The rows of a group lie close to one hidden flat surface of 14 dimensions, which passes through zero. Surfaces can cross.
Known rows, each followed by its group:
[-14   9  -5  -2  -8  21  -9  -2  38   3  -4   3  59 -13 -22  16   1] | S
[ 41 -14  54  54   8   2  17 -15 -30  12 -16   2  33 -18  10 -13 -30] | S
[-16  36  -7 -18  11 -38 -20   3  23 -27 -39   0   2   4  38  -4  -7] | L
[-44 -14  -9  -2  -2   3  19 -12   5  16 -24 -17  21 -28 -14   7  12] | R
[-11 -28  10  -7  10  -5  -1 -14 -24  -6  14 -39 -31  11  -7  -3  -3] | R
[-18   8 -43  28  -4  22 -16   7  22  -3 -33  10 -49 -18   9 -12  -1] | B
[  2  -3 -26  20  -1  29 -29  25  49   3  -1  48  20 -17 -29 -22  31] | M
[ -9 -39 -27 -22   2  13 -12 -43  -9  21   7  -3  12 -19 -28 -32  10] | B
[  4 -25   6 -29  -9 -18  -7  -8  34 -15  -3  22  10   1  28  -8 -18] | B
[ -1 -20  -9  19  -5 -27  19 -16  17 -16  40 -17   3  19   4  -7  19] | L
[ 13  10  39 -31 -14  16  14   6 -14  -6  30  -7 -20   0 -29  16   4] | M
[-17  18   7  32  47  17  20  21  18  29 -23 -33   4  29  18 -26   7] | S
[-38  16 -17  -3  24  21  15  23   4  26   7  16  -6 -28  28   7   3] | R
[ -3 -44   3 -57 -38 -15  11  -4  -2  -7  34  10 -47 -36  42  36  22] | L
[ 18 -15  19 -44 -41   7 -15 -55  36 -30  12  17  -5  -1 -18  -6 -15] | B
[-22  21  23   9  -3 -29  -3 -31  -2  -8  25  23  -1  16  15   9 -45] | M
[-52 -26 -26  -5   0   1  -1 -34  20  22   1  -1 -18  10  24   9  18] | S
[ 27  -5  11   4 -28  -4 -18 -35  -7 -12  29 -27  11   4 -21   4 -14] | N
[-22  33  20  -1  22 -23 -33  10  34   1   3 -15  26  -7  10 -13   7] | N
[ -4  31 -14 -55  -5  -3  51 -28   9 -12  11   7  59   3 -30  -6  20] | N
[ -8   2   7 -11  -9   0  31   7  10  19  -7 -18  39  14  -3  28  18] | M
[  1 -23  -3 -14 -13 -21 -24 -23  -5  -6 -18   8  13 -10 -10 -12  -9] | L
[  2  -5 -13  -2  19  -5 -12  32   2 -25  -2  15  -2   4  18   9  20] | B
[ 20   4 -51  -5 -34  14  13  -4  21 -19  26  -6 -12  20  -3  28  49] | M
[ 18 -30 -14 -18  -8 -28   0 -12  18 -51 -20 -19  33   3 -24 -25  19] | R
[-12  -3 -31   3 -12   2 -11 -44  15  -4  12  -9   0   2  10   1   4] | M
[-11  -5 -13  34  -1  -6  -7  -9  32 -24  -4 -11 -42  37   5 -10  33] | L
[ -5 -19 -65  -7 -22 -37 -14  -8  -3  -1  24  44  17  20  26  21  -6] | M
[  9  -4  24  26  -6 -20 -15  44  56 -16 -23   9  12 -23   7 -14  50] | R
[ 40  -1  -7  -2 -17 -11 -16  15  24 -40  -7 -22  -6  35  -7   4  35] | R
[  2  -7 -11  23 -13   7  14   3  14   8  -1  -4  47 -30 -23   4  11] | B
[ 15   8  -5  -3 -38  -1 -24  21  17 -12 -27  25 -10 -38  -5   3 -44] | R
[-13  26 -26  18  -3  24  -8  29  32   3 -30  -4  -6 -18 -36 -29 -25] | S
[ 26 -35 -18  23   5  27  34   7 -60  23 -13 -19  14  -9   0  22 -20] | L
[-12  -4   2  13 -12   8   2   5   7  29 -44  27   2  -1   5  11  -7] | N
[-20 -30  -5   8   9 -15  32  36  -1  20   3 -13  -2 -12  26   6   0] | N
[ -7  19  26   3  27  -6 -40  14  -4  -8  39 -38  56 -12  16  35 -23] | S
[-20  -1   6  -4  -7 -13 -29   5  18  12  33   1  10  -3  -5   8 -13] | N
[-50   1 -18  -9  39  52 -19 -59   5  18   6  -5 -14  26  10   5  32] | S
[ 26   7 -13  -4   1  16  23   1 -14 -26  17  -9  22 -18  -9  -2 -32] | L
[-11 -15   8  -1  20   1  12 -16 -40   5 -17   0  -6 -13 -29 -22   9] | M
[-47  25 -25 -20  44 -16  14  -6  12 -11 -10  10   8  18   7 -31   7] | R
[  2 -18 -12 -29  31  29  11 -34 -23 -21  54  38  -8 -11   8 -21 -20] | R
[ -1  14 -29  11   2  -5  22   4 -27   0 -27  -5  -4  10  32  34  12] | L
[-18   0   5 -34  13  18   3 -23 -15   0  24   7 -24  17  -6  11  21] | N
[ 36 -19  20 -25 -17   8  -5  36   9   6 -45   5  50   1  -4  21 -17] | N
[ -2   0 -20 -48 -30  19  -2  -1 -12   3  29   1  -6   5 -58  20  -6] | S
[-11  -1 -18  20 -14  23  17  -8  56 -28  16  26  43 -35   4  13   3] | L
[ 27 -32   0  16 -26  -3  43  -2 -18  -2  18  -8 -29  -6  -1  -4  -2] | L
[ -9  10  23   7  -6 -19  17  -2 -13  17  15   8 -51 -16 -18 -41 -12] | L
[  2   7   7   0 -11 -25   3 -11   9  -9  -6  -1 -21   3  -9 -30 -17] | B
[ 30 -13 -16  35   6  22  -9   6 -27  -1 -27  50 -16  23   1  -7 -33] | N
[-24 -81  -7  31   2  27  23 -14  17  15  40  35 -12 -12  16   5  29] | S
[ -9 -28  -7  -9 -25   2   5 -20   3 -20  -2   2 -13 -14 -20  13  11] | R
[ 49  -2   9  16 -35 -10 -13  -9   4 -20 -14 -27 -60  27  -4 -11   9] | S
[ -2   4 -10 -19 -17  -3 -40 -20   7  19   9  40  -2 -28 -21 -36 -56] | M
[ 11  29 -12  10 -40  39   3   6  25 -43  10 -12 -42 -16  -8  44  10] | B
[-34  38 -16 -21  36  -6  14 -21 -40  40 -39 -52  10 -22  55   6 -16] | L
[ 21  12  -8   4   4  16   1   6  -3  -1   8  22  -6 -13  17  -7  -4] | R
[ 20  15  11   3  -3   7 -32  46   7  -7  -6   0 -37  29   5  18   9] | N
[  2  10  24  22 -16  -2  27  20  10  10 -40 -24 -15 -40 -16 -21   7] | N
[ 14  10  23   7  24 -29 -17  10 -15 -13  25  10  25  10  30  11   7] | S
[ -5  15 -14  18  10  28  10  32 -30  40  -9 -11  11 -22   5  28  -8] | B
[ -6   8 -10 -18  -6 -44 -57   1  -6  -3  15 -46  19  38 -19  25  38] | R
[  3  27 -16 -20  31  21 -22  -7 -15  18  33   9  15 -22  47   9  -1] | R
[ -6  29   2 -19   6  -6 -51 -11  10 -21   0   0 -23  11  17   3  -9] | S
[ 14  20  23  40 -22   7   7 -33 -20  29 -18  24 -22  18  -2   1 -38] | R
[ 17  -6   5 -10 -32 -24  21  11   8  -6 -27  37   6  -4 -17  -4  35] | L
[  6   8  -3 -54  -3  14 -16  -4  -4 -17 -15   3 -10 -16 -17  -2  13] | M
[ 28 -14  13  44  32  28 -43  -3   7   4 -14 -56   1 -13   1 -43  -7] | M
[ -5   1   9  23 -14  11 -35  -6  72 -50  10  18  -4  -4 -30 -20  -1] | B
[ 40   8  -2  19 -29   4  23 -18 -11 -25 -18   6 -22 -11   5  -7 -27] | N
[-23 -19 -21   9 -10  22  10 -10 -15  28  -9 -20 -30  12   8  18 -65] | M
[-12  22  -8 -15   1  -9  34   2  15   8  -7  13 -23  31 -10 -25   6] | B
[-20  24   9 -18   7  11  -7   8  15  -7  -7   2 -77  19  48  19  21] | S
[ 16  45   5 -19  10  16 -14 -67  19 -32   3  -9  20  26  21  -5 -19] | N
[-13   3 -31  12 -52  -7  18  -7  18   0  26 -25  -9 -45 -23  15  30] | B
[ 17  25  20 -13 -14  -7  -1   2  21  -7 -22   6  19  10  39  27 -12] | S
[  1 -18  12  -8 -28  23  44 -10   1  31  -2  24   7 -27 -13   9  10] | B
[ -4 -12 -19  10 -12 -17  -5 -26  -9   0  -7  31   3  -3  13   2 -12] | S
[-15  28  25  -5  29 -22   0   4   5  -4  25  -2  -2   9  18  -9  22] | N
[ 11  33  31  28  10 -27 -32  42  20 -13  32 -30 -13  15  -2  -4  34] | N
[  2  18  16  -8  -3 -25  11  10  -4  10  -7  26 -21  27 -11  -9  43] | S
[ 28  13  -3 -12 -11   9 -31   8   5 -23 -22   9  27  -5  33  41 -31] | B
[ -9   0   4  17  -9 -14   4  12   4   1 -12  16 -17  -5 -18 -10   8] | R
[ -3  -7 -21 -20 -31 -36  13   0   8  50  31  20  39 -22  -6 -22 -21] | M
[  5  63  24 -43  11 -15 -27 -47  22 -29 -21  16  36   1  14 -11   5] | N
[-12  12 -12  41 -17 -42   9  25  13   9 -25   7 -27 -15  21 -15 -10] | B
[ -7   8  17   9  10   4   9  13  -9   6 -23  11 -20 -11 -10 -16   6] | M
[  3 -28 -16  26 -20  14  14 -12 -22   5 -18  17  32  32 -24  42 -15] | M
[-22  22  49 -54  15 -11 -16  -7  -7  25  -1  10 -26  -7  16   0  27] | B
[ -7 -31  19   4  16   0   9  43  11  -1  14   4  -5 -16  14  -8 -15] | L
[-15 -35   8  23  10  -5 -33  -1 -26  24 -17  -5 -35  37   0  12  26] | L
[ 28  26 -15  22  11  47 -17   1   4  16  -7  -3  -1   2   6 -12 -26] | R
[ 44  40  49 -12  -3  12  31   2   1 -16  -5 -24  20 -11  18  13  -3] | L
[-31  -6  48  30   7 -22  11  23 -23  24 -27  38 -17  29  21  46  26] | M

New rows. What belongs after each?
[ -2  18  28   5 -21 -27  16   7  36   5  17   0  52  -6  -3  13  30] | N
[  7   3  10  13   4   3  14 -15  21  -5 -27  -5  26  18 -22 -21  16] | R
[-16 -48  -7 -29  -1  -6  -6  -6   7  -5  -6  -7 -34 -33  -9 -30  15] | L
[ 20   9   0  -6   7 -20 -16  35  32   1  26 -11  34  53  -4  -3  14] | S
[  5   4  -6 -61 -41   7  45   7   8 -10  37  -8 -13  -2 -15  32  -8] | N
[ -3  16  21 -46   4  15 -11  10  36  -1   2   0  -2 -14 -12 -16  25] | L
[ 43  19 -40  -1  -3   1 -17   4   5 -30  -5 -21  14  64  24  28   5] | N
[  1  -1 -36  56 -29  21  11 -14  49 -28  -4 -20  17 -10 -28  -4  -1] | B
[  1  -5  -2  47  -8  23  19  -3 -39  42  -1  -5 -13  -1 -44  -8  -8] | R
[  1 -24  47 -45  14 -41 -61  25 -42  -2  25   4  -9 -23 -13   3  19] | N
[ 21  47  18  23  26 -17   6  37  17 -29  17  17  27   3 -10 -42 -60] | M
[ 27  12  32  10   6 -17   5 -13 -29   7   3   4 -10 -16  29  -2  49] | R
[ -2  13  37  17   8 -32  12 -21   7   6  -3  36  24  14   4 -17  30] | R
[ 27 -11  -1  23 -26 -14  34   3 -22  14  10  -7  29  16 -12  12 -40] | M
[ 20  36  20 -14 -37 -16 -50   1 -15  24 -11  -8  27  -5 -19  39   4] | R
[ -3   5  -2  22 -20  -1  -1 -20  41 -19   0  16  17  -1   7   8  11] | L
[ -6   8 -26  35 -26  26 -49   7  -2  51   3  32 -76  23 -24  -4  -1] | M
[ -7   1  36   3  20   4   0   9  26  29   9 -28  20 -33  -1 -37  -7] | M
[  7 -18 -24  18   1 -18  37  36  16  -8  14  29 -31 -71  24 -62  -8] | M
[-20 -72 -23 -25  24  10 -32  37   1  33  36 -17  19   7  15   8 -35] | L
[ 58 -18   2  33 -13   8 -18  -9  -5 -46 -39   7 -16  -9  25   9  28] | N
[  2 -14 -11  -5   7  22 -21   6 -16  14   0 -26 -24   5  -5  -8 -46] | M
[ 21 -18 -14   2 -14  14  37  24   1   7 -45  -6  29  -2 -24   5  25] | N
[  9  15 -19   7 -11 -23 -18  39  41  34  -3  24  20 -13  17 -24  -5] | M
[ 33 -28 -13  57 -23 -10  -7 -14  19 -29 -14 -10  16  53  12  20  -4] | L
[ 13  -7 -19  13 -34   0 -26  10  31 -21 -19 -18  -5 -18   6  20  20] | N
[ 16  25  -6 -27 -13   6  46 -23  -2  -2 -42 -17  23  21   2  10  10] | N
[ 48  -5 -15   4 -14  44 -15  -8 -23  -5  29   7  -1  -9 -38   3  29] | R
[-32  41  16 -29 -13   6  29   7  30  27  23   7 -14  -2 -26   4  58] | M
[  7 -31 -54 -10  14  39  13   4  30 -45   2   4 -22  -8  38   0  23] | S
[ 35  -9  12 -58 -31  -1   0   4 -21 -11 -12  28   1 -12 -18  22  37] | L
[ 57 -28 -15  21 -28  19  12 -35 -24 -14 -12 -35   6   7 -26  -1  14] | R
[ 26   2   4  31   6  40 -10  31  12  -4  -3 -37 -22  38 -24   7  32] | N
[  2 -11 -53 -22 -21   9   7 -12  29 -40  -3 -32  29 -35 -21  -1  40] | N
[  7   0 -24 -19   2 -50  -5  -7  -9 -59  -6  -8 -17  22   4 -14  15] | L
[ 31   1  29 -16 -31  34 -10  -7   6  17  47  22  16  -5 -22  23 -20] | L
[-30  -1  10  -6  35  18 -26   9 -11   9  -1  -4  -7  21 -15   2  -6] | M
[ 15  13 -49   6  -7   2  12  29   6   4  51 -24 -55  17   8 -12  24] | M
[ 12 -18  21  14 -13 -28   6  19  -7 -11   0   0 -14 -32  -2 -12   4] | S
[ 10 -21 -45 -21 -27 -11  20  -4   9 -35 -25 -39   9  29 -12  15 -10] | R
[  2  12   9 -26  23  26 -27  38  16 -31   9  74  -9 -21 -30 -20  27] | N
[-20   7   6   0  28 -19 -30 -19   8 -21  13  -2  -2 -24  29 -19   8] | N
[  2 -24  17  28   4   5 -40  31  48  -5  44  27  10  -8   6  -3  21] | R
[-12 -34  -7   0  14  13  29   6 -39  18   1  -6 -31   6  -2   3  19] | N
[-20  42 -14  30  25  -1   5  36 -10  31  -9 -15  16  83 -17  23 -14] | M
[ 23 -27   7   5   7 -22  12  -6 -15  -2  16   7 -29  38  33  -8  24] | S
[-10   6 -26  14  21 -26 -33  27  -9 -17   1  10 -39   7  33   0  21] | N
[ 27 -27  20   2 -26  -6  -3 -58  20  -7  24 -41  43  -9  20   2 -35] | L
[  3  36 -25  17 -18 -15  -6 -41  10  14 -14 -20  13  25   9  -2 -17] | M
[ 38   4  -3  11 -22  -1 -45  -1  14   4  -2  34   1 -27 -16 -38 -21] | M
[-32  31   1   4   4 -25  18  26  26   2  37  30 -26   8  29   1  -6] | M
[-28  -9  18   4  25  10   9  30   2  26  29  27   5 -13 -23 -22  -8] | N
[ 62 -41  20 -16  19  38  10   0   3 -21  31  13  15  34 -10 -21  26] | S
[-10   7 -19   3   6  47 -30 -11  46  -6  28 -16 -39 -30  -6 -40 -25] | M
[-27   5 -15  -8  16   8   1  -5 -20   1  18   7  -8 -19  -1   6  10] | L
[ 24 -15  -3  15 -60   7  12  20 -14   8 -12   2 -17 -16 -36  36  14] | R
[-12 -20  -6  -6  12  48  21 -26  -4   0  21  -6 -14   0 -23   4  34] | R
[-34  -1  -5  -8  16 -13  24  26 -13  13   9  -6  -6 -10  17  11   1] | S
[-34   7  13 -24  27  -6 -32  13  -1   2   6  17 -21   0 -16 -11  26] | L
[ 38  20  66  49 -17 -23  28 -24 -21  14 -13 -20   0  -2  -5 -17 -10] | N
[  6 -17  19  10  20 -24 -23   8 -10 -25  35  30 -13 -26  38 -13 -33] | N
[-31  10   8   3  31   8  16  51 -34  57   1   3 -41  28 -23 -21 -43] | N
[ 19  -2 -25  30 -46  -4 -16 -11  43   0 -11  11  -2  29   8  11 -19] | S
[ 49  31  -2 -26 -42 -27  21 -15   6  -8  48 -15  34   4 -14  -4  -9] | M
[ 15 -18 -17  24   0  13 -10  -3  21 -30 -17 -11   5  26  -7  -3   6] | L
[-28   8 -35  30 -28 -15 -30  85  37  35   8 -34  -9  -1 -61   1  18] | N
[ -4 -31  46   2  51  59   1 -10  23  -3  40 -25   8  18  29   4   3] | N
[-19 -27 -11  -5   8 -24  38   2  12  13   4 -35 -21 -12  19 -32  24] | L
[  7  16 -24   6  21  -9 -36  -3 -23 -15  24 -44 -30   8 -13 -33 -38] | N
[-20   0 -14   9  30  44 -17   6  31  11  12 -12 -15  23   3  -9  -5] | S
[-49  18 -15 -56 -35 -34  46 -40  -7  31  39  27   6  11  14  36 -31] | N
[-23 -18   6  34  26   5  20  21  18   1  -2 -14  -6   7  11  -4  47] | L
[-10 -29   6  -3  -4   2 -12  32  -2  13 -25  13 -34 -10  28  15 -20] | L
[ 15 -26  14 -35 -13  -9  14  13 -23  -9   3 -15  10 -18  -6   9 -41] | R
[-14 -12 -16 -32  20  28   3  -9  17   1  27  -3  34  27   5  13  -4] | N
[ -7  -5 -27  23  -4  -8  -8 -33  18  -3  12 -11   1   4  24   0  13] | M
[  3  -8  22  -3  -2  30 -58   4  20  -7  19  16  14 -33 -21  -2 -37] | B
[-52   9 -14  17  26  15 -38  11   3  22 -15  -2 -52 -19 -17 -29  -1] | N
[-14  10  16   3  -3  37  -9  -4   3   0  12  17  -9 -21   1  31 -12] | S
[ 32  38   1   0  11  10  37   1   7   4 -63   0  -6  38  -3 -38  24] | S
[  3 -15 -56  13 -24  21  41   5  32 -14   6  -9   4 -11 -27 -21 -25] | B
[-14   0 -11   3   1   4  -4  22   3   7  -5  15 -13 -51  16  -3  -1] | R
[ -9   2 -16  -2 -13 -56 -21 -18 -17   7 -34   0  24   3  21  20  42] | N
[  8  22  10 -17  -5   4  10 -18 -35  -5  -9   2 -21 -15   2  17  16] | L
[ 15 -12 -11   4  19  11 -27  12 -25 -16   2 -10   1  -1   2   4 -19] | B
